There are 3 nested groupings, the coarsest first. Each group lies inside one group of the grouping before and may be the whole of it. The rows also spread widely along 11 directions, which tell nothing about the answers.
Known rows, each followed by its group in each grouping:
[-1.54 -1.05 -1.86 -0.12  1.03 -0.56  0.39 -1.76  1.55  4.73 -1.52  0.66
 -0.01  0.96  1.55 -0.63 -2.25  0.15  4.44  1.83  0.64 -1.50 -0.08  0.16
  2.45] => Mif Tuku fezum
[-2.58  1.92 -0.97  0.02  0.48 -0.41  0.63  2.42 -1.42  1.60  0.42  0.54
  0.08  1.66  1.85 -2.64 -0.21  1.38  1.37  1.75 -0.48 -0.77 -0.05  1.93
 -0.62] => Mif Viba borul
[-1.13  0.42  1.91  0.17 -1.49 -0.61 -0.51  2.63 -1.43 -0.05 -0.78 -0.35
 -0.41  1.29  0.31 -0.04 -1.57 -0.67 -1.85  1.48 -1.48 -0.18  0.34  1.98
 -2.36] => Depo bifa Subi
[ 1.15  0.51  1.13 -1.26 -1.74 -0.11  0.48 -0.25  0.62 -1.46  1.30 -0.75
 -0.75 -0.18 -2.08 -0.01  0.47 -1.25 -2.46 -0.79 -0.01  0.14  0.50 -0.47
 -2.08] => Depo fum gisik
[ 0.05 -0.65  0.37 -0.67 -1.61  0.02  0.99 -2.30  1.05  1.25  1.15  0.70
 -1.75 -2.25 -1.73 -1.84 -0.88 -0.79 -0.69  2.35 -0.46 -2.82  0.24  0.25
 -1.88] => simid boroz Sakib
[ 0.70  0.45 -0.99 -0.61 -1.83  1.25 -0.14  1.11  0.06 -0.28 -1.13 -0.47
 -0.50 -0.19 -0.30  1.67 -0.51  1.01 -1.53  1.08  0.12  0.26 -1.81  2.45
 -1.72] => simid fiso Kup
[-1.12 -0.60  3.59 -0.79  0.12 -2.39 -1.91  1.15  0.60  2.19 -2.06  0.80
 -3.58 -1.08  0.01 -2.23 -0.38 -1.93  3.43  0.50  0.75 -0.28  0.57 -1.82
 -2.16] => Mif Tuku Tagol
[ 0.76 -0.14  1.04 -0.86 -1.12  0.83 -0.55  0.58  0.22  0.18  0.12 -2.72
 -0.91  1.67 -0.11  0.42 -1.30 -1.11  2.51 -0.74  1.59  0.75  0.02 -0.99
  0.35] => Depo Ripim lozep
[ 0.10 -0.51 -2.18  1.47  0.87 -1.47 -0.17 -0.14 -1.00 -1.39 -1.05 -0.39
  1.68  2.30  0.76  1.13 -1.90  0.93 -0.80 -1.38 -0.30  0.97 -1.24 -0.87
  1.60] => Depo bifa Banor
[-0.35  0.08 -0.17  0.03 -0.15 -0.47  0.06  0.70  2.87  3.64 -0.82  0.69
 -0.01  1.99 -1.15  0.63  0.83 -0.49  1.20 -0.04 -0.01  0.67  0.94  1.46
 -3.05] => simid fiso Siga
[ 0.40  0.72  0.22  1.47 -0.76  0.67  0.84 -0.29  1.12  0.60 -0.94  0.76
  0.55 -0.75  0.33  0.49 -0.73  0.14 -3.01  0.04 -0.72  0.08 -0.15  1.36
  0.00] => Mif Viba Masu
[ 0.48  1.23  0.75 -0.91 -1.35  0.06  1.20  1.08  0.20  0.33  1.19 -0.55
  1.14  1.17 -1.45 -0.28  0.52 -0.09 -2.47 -0.54 -0.78  0.10  0.65  1.69
 -1.18] => Mif Tuku Sule
[-1.33  0.28 -3.58  3.36  1.09 -0.12  2.73 -0.83 -1.45 -1.32  2.43 -1.04
 -0.39  1.91  0.97 -3.10 -1.39  2.82 -0.77  2.84 -1.65 -1.87  0.78  0.73
  0.08] => simid boroz bepab
[-1.73  1.64 -2.12 -0.93 -1.18  1.99  2.85  0.53 -2.28 -1.26  3.46 -0.79
 -0.65 -1.12  0.64 -4.78 -0.97  2.73 -1.37  4.01 -0.93 -3.55 -0.09  2.19
 -0.80] => simid lavil vove
[-0.78 -0.44 -1.66 -0.77 -1.08 -0.07 -0.42 -0.54 -0.28  1.68 -2.31 -0.42
 -0.77  0.50  1.01  2.26 -2.01  0.33  1.54  2.52  0.16 -0.36 -2.30  2.29
  0.99] => Mif Viba veron
[ 2.39 -0.77  0.58 -0.43 -0.87  0.27  0.58 -1.11  0.37 -1.00  1.63 -1.37
  1.13  0.31 -2.49 -0.71 -0.79 -0.40 -1.49 -2.81  0.66  0.19  0.44 -1.64
 -0.04] => simid gasil pav
[-0.74  1.18 -3.59  1.74  1.13  0.38  0.70  0.59 -3.20 -2.87  1.10 -1.15
  0.21  1.53  2.51 -2.10 -2.19  2.41  0.51  0.37  0.16 -0.56 -1.67 -0.87
  1.98] => Depo Ripim dekam
[-0.16 -0.27 -1.37  1.94  1.00 -0.69  0.93 -0.95  1.73 -0.09 -1.03  1.70
 -1.37 -2.35  0.29 -1.95  0.33  1.74 -1.63  0.60 -0.53 -0.78 -0.56 -1.07
 -1.42] => simid lavil nom
[ 1.05  1.19  0.24 -1.40 -0.63 -0.12  0.09  1.12  0.75 -1.21  0.33  0.19
  0.41 -0.56 -1.13  0.08  1.08  0.02 -2.39 -2.07  0.45  0.92 -0.55 -0.61
 -1.23] => Depo fum tal
[-0.61 -0.01  2.80 -0.14 -0.21 -1.73 -0.58  2.88 -0.06  2.02 -0.11 -1.48
  1.05  4.39 -0.56  0.04 -0.46 -1.64  0.58 -1.25 -0.37  1.20  2.73  0.25
 -1.83] => Depo fum Fuz
[ 2.21  1.02 -1.51 -3.45 -2.21  1.81 -1.79 -0.06  1.08  2.88 -1.86  2.43
  2.53 -0.42 -0.76  3.92 -2.11 -1.87  1.35 -2.65  1.96  0.78 -4.13  0.87
  0.80] => Depo Ripim lozep
[ 0.57 -0.03 -2.03  3.14  1.69  0.09  1.26 -0.93 -1.99 -1.60  2.23 -0.59
  1.10  1.54  0.66 -3.56 -2.50  1.51  0.50 -1.36  0.24 -0.71  0.64 -2.44
  1.47] => simid gasil pav
[ 0.01 -0.35 -0.86  1.94 -0.62 -0.03  0.57  0.40 -1.50  2.03  0.02  0.25
  2.29  3.11  0.08  0.43 -3.51 -0.03 -1.10  1.08 -1.71 -0.83  0.46  2.37
 -0.61] => simid gasil pav
[ 1.71 -0.50 -0.62  2.79  0.41 -0.49  0.55 -1.77  0.08 -0.14  0.71  0.72
  0.52  0.87 -1.28 -0.70 -1.94 -0.64 -0.76 -1.69 -0.22  0.07  0.60 -1.64
 -1.02] => simid gasil pav
[ 0.90 -0.33 -1.14 -0.04 -0.51 -0.38  0.70 -3.36  1.05  1.08  0.97  1.66
 -0.69 -0.63 -1.33 -0.14 -1.63 -2.02  0.39 -0.03  0.20 -1.50  0.07 -1.52
 -0.42] => Depo fum tal
[ 0.99 -0.60 -0.58  1.20 -0.17 -0.82 -0.81 -0.36  1.03 -0.62 -1.94 -0.08
 -2.26 -0.79 -0.39  1.27 -0.32  0.59  0.51 -0.01  0.74  1.05 -1.48 -1.09
 -1.42] => simid boroz Sakib
[-0.14  0.58  0.76 -2.17 -1.21 -1.55  0.87 -0.08 -0.58 -0.49  1.77 -1.27
 -0.49  1.01 -2.18 -1.27  1.10 -0.68 -1.61 -0.03 -0.70 -0.57  0.54  0.91
 -1.40] => Mif Viba Masu
[-0.61 -0.87 -2.16 -0.70  1.10 -2.38 -0.44  0.59 -1.83 -1.13 -0.47 -0.89
 -0.56  1.09  0.11 -1.80 -0.21  1.81  1.33 -0.11  0.19 -0.49 -1.42 -1.14
  0.14] => simid fiso Kup
[ 0.34 -0.02 -0.98 -1.20 -0.51 -0.02 -0.84  1.05  0.40  2.39 -1.50  1.55
  1.71  0.38 -0.22  0.59 -0.87  0.27  0.27 -0.98  0.32  0.02 -1.40  0.91
 -0.53] => simid fiso Kup
[-0.28  0.10 -1.92  0.30  1.42 -0.07  1.23  0.33  0.44 -0.22  0.44  0.25
  1.23 -0.72  0.75 -3.27  0.09  2.74 -0.31 -1.08  0.34 -0.60 -0.46 -1.66
  1.03] => simid lavil nom
[ 0.18  0.22 -1.22  0.15 -0.28 -0.09  0.84 -0.15 -1.00  1.46  2.09 -0.27
  1.17  2.88 -1.13 -1.35 -1.81 -0.34  1.29 -0.20 -0.17 -0.70  0.70  0.56
 -1.08] => simid gasil pav
[ 0.87 -0.05  0.42  1.60  0.13 -0.07 -0.20  0.51  0.31  0.35  0.25 -0.84
 -0.35  1.75 -0.62 -0.77 -1.13 -0.34  1.30 -1.33  0.76  0.93  0.85 -0.97
 -1.41] => simid gasil pav
[ 0.59 -1.50  0.47  0.47  0.14 -2.16 -0.30  0.81 -0.36  0.08 -0.37 -2.18
  0.76  3.48 -1.26  0.10 -0.32  0.14 -0.31 -1.71 -0.44  0.93  1.34 -0.64
 -0.65] => simid fiso Kup
[-1.80 -0.08 -0.38 -1.31  1.61 -2.97  1.75  1.62 -0.56 -3.07  1.55 -2.68
  0.47  0.82 -0.49 -4.20  3.08  2.75 -3.58 -0.22 -1.30 -0.87  1.04 -1.01
  0.04] => Depo fum Fuz
[ 0.35 -0.73 -0.31  4.35  0.93 -0.51  1.61 -3.44  1.18 -4.04  0.42 -2.32
 -6.93 -2.27  0.24 -2.58  0.25  0.75  0.64  2.28  0.78 -0.37  0.99 -3.48
 -1.09] => Mif Tuku Tagol

New rows. What belongs after each?
[ 0.63  0.54 -1.24 -0.32 -0.50  0.89  0.49 -1.07 -1.10 -0.77  0.99 -0.20
 -0.79 -0.38  0.13 -1.27 -1.79  0.24  1.30 -0.07  1.11 -0.69 -1.19 -0.85
  1.35] => Mif Tuku Tagol
[ 0.11  1.26 -2.15 -2.56 -1.70  0.51  0.89  0.50 -2.17 -0.97  0.94 -0.09
  1.22 -0.21 -0.35 -0.01 -1.06  1.42 -1.89  1.22 -0.56 -1.41 -2.74  2.48
  0.83] => Mif Tuku Sule
[ 0.46 -0.17  1.32  2.46 -0.32 -0.26  0.19 -0.13  1.01  1.59 -1.51  0.87
 -0.15  0.10  0.51  0.49 -1.82 -0.80 -1.11  0.29 -0.80 -0.06  0.74  0.34
 -0.46] => Mif Tuku Sule
[ 1.31 -1.68 -0.07  3.50  0.67 -2.03  0.05 -1.83  0.63  1.14  0.10 -0.62
 -0.59  3.82 -1.54  0.40 -1.52 -1.64  1.38 -1.60 -0.18  0.75  2.46 -1.97
 -1.58] => simid fiso Kup
[-0.28 -2.40 -1.05 -1.24  0.54 -4.12 -1.32 -1.51  0.08  3.09 -2.89 -0.19
  1.20  3.15 -0.67  2.51 -1.88 -1.19  1.94 -0.78 -0.36  0.38 -1.09 -0.06
  1.92] => Mif Viba Masu
[ 0.58  0.38 -1.23 -0.12  0.16  0.74 -0.55  1.33  2.30  0.02 -2.76 -3.14
 -1.62  1.64  1.03  3.04  0.76  1.86  2.96 -0.79  2.67  3.66 -1.45  0.04
  1.16] => Mif Tuku fezum
[ 0.60 -0.26  0.82  4.13  0.20 -1.55 -0.82 -0.79 -0.32 -2.52 -3.05  1.18
 -3.43 -2.27  0.82  0.72 -0.96 -0.08 -2.52  0.79 -0.86  0.69 -1.26 -0.94
 -1.73] => Mif Viba veron
[ 0.67  0.17 -1.83  1.10  0.69 -0.29  1.30 -0.71 -1.05 -1.71  1.05 -1.33
  0.95  1.20  0.37 -1.24 -1.05  1.59 -0.51 -1.23  0.24 -0.13 -0.29 -1.34
  2.40] => Mif Tuku Sule
[-0.55  1.39 -0.27 -1.52 -1.18  0.61  0.68  2.48  0.07  0.34  0.27 -2.04
  0.27  2.13 -0.17  0.40  0.66  1.31 -0.33  0.59  0.01  1.07 -0.34  2.60
 -0.58] => Mif Tuku Tagol
[ 0.02 -0.51 -2.38  0.45  1.21  0.34  2.79 -2.63  2.82  3.78  3.22 -0.36
  1.92  2.98 -1.29 -3.03 -0.13  0.27  2.80 -1.40  0.72 -1.02  3.02 -1.62
  0.82] => simid lavil nom
[ 0.24 -1.56  1.16  1.11  0.21 -0.70 -0.98  0.52  1.16  2.57 -2.90 -0.39
  1.73  1.99  1.07  2.11 -2.69 -0.96  0.22 -1.00  0.15  0.84  0.64 -0.48
  1.46] => Depo fum Fuz
[-0.06 -2.70  2.72 -0.03 -0.76 -3.04 -1.38  0.45 -1.12  1.05 -2.07 -0.93
 -0.70  0.61 -0.75 -0.03 -2.64 -1.15 -0.52  1.08 -1.59 -1.09  0.33 -0.38
 -0.82] => simid boroz bepab
[ 0.85  0.47 -1.48  0.16 -1.31  0.77  0.20 -1.41  0.78  0.66  0.31  1.02
  0.02  0.85 -1.00  1.55 -1.73 -1.44  0.14 -0.25  0.42  0.20 -0.85  0.44
 -0.92] => Depo bifa Subi
[ 0.03  0.95 -0.65 -1.68 -0.97  1.21  0.58  0.07 -0.35 -1.05  1.14  0.59
  0.60 -1.69 -0.29 -1.80 -0.76  0.39 -1.41 -0.28  0.53 -1.18 -1.43 -0.11
  0.23] => Depo bifa Subi
[-0.72  0.77  0.30  4.26  2.05 -2.18  1.47  0.52 -0.90 -2.59  1.38  1.30
  1.01  0.93  0.40 -4.03  0.02  0.77 -4.32 -1.38 -2.17 -0.50  2.10 -1.94
 -1.20] => Depo bifa Banor
[ 0.32  0.33 -1.08 -1.39  0.59 -0.31  0.84  1.37  1.51  1.31  0.30 -0.41
  3.00  1.43 -0.92 -1.37  1.05  1.84 -0.67 -2.72  0.42  0.91  0.26 -0.35
  0.47] => simid lavil vove
[ 0.21  0.60  1.20  0.42 -0.46 -0.58  0.20  0.53 -0.56 -0.73  0.38  0.88
  0.41 -1.03 -0.26 -2.04 -0.83 -0.64 -2.73 -0.68 -0.97 -1.27 -0.10 -0.82
 -0.87] => Depo Ripim lozep
[-1.42 -0.10  0.34 -0.35  0.22 -1.95  0.13  1.00  2.26  1.79 -1.79 -0.01
 -0.10  0.65  0.00 -0.50  1.33  0.13 -1.52  0.74 -1.24 -0.19  0.38  0.98
 -1.90] => Depo Ripim dekam
[ 2.48  1.06  4.21  2.25 -0.61 -2.15 -1.84  3.25  0.77 -1.74 -0.32 -1.41
 -2.33  3.06 -3.30  1.21  2.11 -2.23 -0.69 -4.20  0.62  4.74  2.29 -1.61
 -6.85] => simid gasil pav
[-1.26  0.77 -2.64  0.72  2.65  0.12  1.58  1.83  1.76 -0.38  0.25 -1.19
  1.28  0.33  1.37 -3.84  2.27  4.49  0.19 -1.03  0.93  0.77 -0.21 -0.80
  0.96] => simid gasil pav
[ 0.52  0.39 -1.29  0.64 -0.34 -0.12  0.78 -0.81  3.08  2.50 -0.52  2.10
 -0.05  0.19 -1.66  0.55  1.27 -0.29 -0.97 -0.16 -0.35  0.19  0.28  1.22
 -3.22] => simid fiso Kup
[ 0.03  0.67 -0.87 -0.44 -0.89  0.64  0.66 -0.37 -0.86 -1.42  0.12 -0.72
 -2.16 -1.69  0.45 -0.89 -0.84  1.05  0.00  1.95  0.49 -1.11 -1.68  0.42
  0.16] => Mif Tuku Sule
[ 0.11 -0.84 -2.12  2.61  0.99 -0.70  0.60 -1.29 -1.06 -1.02 -0.03 -0.24
 -0.43  0.47  0.61 -1.51 -2.28  1.32 -0.21  0.80 -0.49 -0.94 -0.61 -0.89
  0.33] => simid gasil pav
[-0.11  0.40  1.57 -0.03 -0.77 -0.36  0.99  1.97  2.78  0.22  0.36 -2.13
 -1.02  1.37 -1.79 -0.62  3.13  0.78 -2.27 -0.11 -0.51  1.13  2.08  1.50
 -4.07] => simid fiso Siga
[-0.09  1.04 -2.93 -1.74 -0.08 -0.33  0.11  0.62 -1.70 -1.56  0.67  0.65
  1.93  0.67 -0.12 -0.56 -0.66  1.31 -0.90 -1.36  0.22 -0.08 -2.65  0.02
  0.94] => Depo bifa Subi
[ 0.59 -0.70  1.23 -1.36 -1.48 -1.51 -1.46  0.12 -1.14  1.22 -0.96 -1.33
 -0.80  2.19 -0.86  1.61 -1.80 -2.07  2.43 -0.66  0.73  0.67 -0.56 -0.10
 -0.32] => Mif Viba borul
[ 0.16  0.02 -3.23 -0.92  0.84 -1.51 -0.35 -1.06 -1.34 -0.11 -0.25  1.61
  1.68  0.93  0.10 -0.07 -1.71  0.29  0.59 -1.46  0.44 -0.71 -2.40 -1.30
  1.66] => Depo fum Fuz
[ 0.38  0.53  0.82 -3.16 -1.69  0.72 -0.75  0.19  1.59  3.20 -0.50  1.69
  0.37 -0.82 -0.81  0.67 -0.96 -2.04  1.50 -0.51  1.30 -0.56 -0.81  0.26
 -0.85] => Depo fum tal
[ 0.80 -0.28  0.93 -0.27 -1.78  0.21 -0.75  0.47  1.81  3.69 -1.31  1.14
  0.49  1.54 -1.52  2.40 -1.27 -1.90  0.17 -0.13 -0.27  0.30  0.22  2.06
 -3.02] => simid fiso Siga
[-1.09  0.71  1.71  0.09  0.07 -1.05  1.50  2.14 -0.15  0.83  1.32 -2.28
  0.87  3.09 -0.33 -2.31  0.56  0.64 -1.06  0.14 -1.18  0.01  2.95  1.23
 -0.65] => Mif Tuku fezum
[-1.66  0.52 -0.55 -1.02  0.81  0.38  1.18  1.89 -0.57  0.62 -0.37  0.07
  3.37 -1.21  2.51 -3.56 -0.50  3.11 -2.08 -0.25 -0.45 -1.43 -0.86  0.64
  3.57] => Mif Viba borul
[-2.95 -1.61 -1.79  1.52  2.58 -3.26 -1.25  0.15  2.09  2.42 -4.94  1.20
 -1.67  0.27  2.86  0.12 -0.72  1.14  2.88  2.20 -0.11  0.17 -1.40 -0.67
  0.44] => Depo bifa Banor
[ 0.85  2.53  1.12  1.82 -0.90  0.98 -0.11  1.17  0.39 -1.18  0.49  1.70
 -1.85 -1.25 -0.22 -1.12  0.35 -1.19 -1.83 -0.81  0.03  0.62  0.12 -0.35
 -3.90] => Depo Ripim dekam
[-0.11  1.72  0.45  0.26 -0.11  0.52  0.92  0.66  0.68  0.90  1.81 -0.29
 -1.37  1.07 -0.51 -2.08  0.68 -0.52  2.08 -0.40  0.97  0.27  1.47 -0.45
 -1.68] => Mif Tuku Sule
[ 0.94  0.87 -0.29  1.03 -1.66  2.18  0.91  0.21  1.92 -0.72 -0.47  0.01
 -1.58 -1.78 -0.47  0.80  0.37  1.01 -2.73  1.36  0.06  0.07 -0.81  1.91
 -2.84] => simid fiso Siga
[-1.59  0.69 -3.13  1.16  1.51 -0.53  0.89  1.01 -2.43 -1.81  0.92 -0.79
 -1.16  0.66  1.78 -3.72 -1.03  3.33  1.66  1.61  0.20 -0.99 -0.97 -0.89
  0.29] => simid lavil vove
[-0.10  0.71 -0.09 -0.82 -0.51 -1.79 -0.54  0.33 -0.06  1.23 -0.96  1.06
 -1.10  0.85 -0.96  0.60 -0.21 -0.82  0.65  0.35 -0.32  0.23 -0.85  0.89
 -1.86] => Mif Tuku fezum
[ 0.66  0.58 -0.35 -1.39 -1.16  0.03  0.18 -1.28 -1.63  2.80  2.82  3.65
  1.59  0.17 -1.98 -2.92 -2.46 -2.44  1.00 -1.03 -0.22 -2.93  0.29 -0.30
 -1.83] => simid fiso Kup
[ 2.69  1.83  0.78 -2.14 -2.25  2.25 -1.62  1.23  0.23  2.94 -0.39  2.35
  2.54  0.90 -1.26  2.79 -2.26 -2.60  1.65 -3.95  2.11  1.92 -1.83  0.62
 -0.18] => Mif Tuku Tagol
[ 0.69  1.06  0.46  1.91  0.66 -1.38  0.95  1.10 -0.19 -1.10  2.90 -0.57
 -0.32  3.19 -2.13 -2.71  1.51 -0.27 -0.64 -2.40 -0.36  0.88  2.59 -1.18
 -3.79] => simid fiso Siga
[ 1.14 -0.49  2.37 -0.88 -2.68  0.21 -0.90  1.39  0.24  2.46 -0.95 -0.26
  0.87  1.33 -1.71  2.24 -2.15 -1.84 -0.90 -0.02 -0.64  0.38  0.11  2.04
 -2.02] => simid boroz bepab
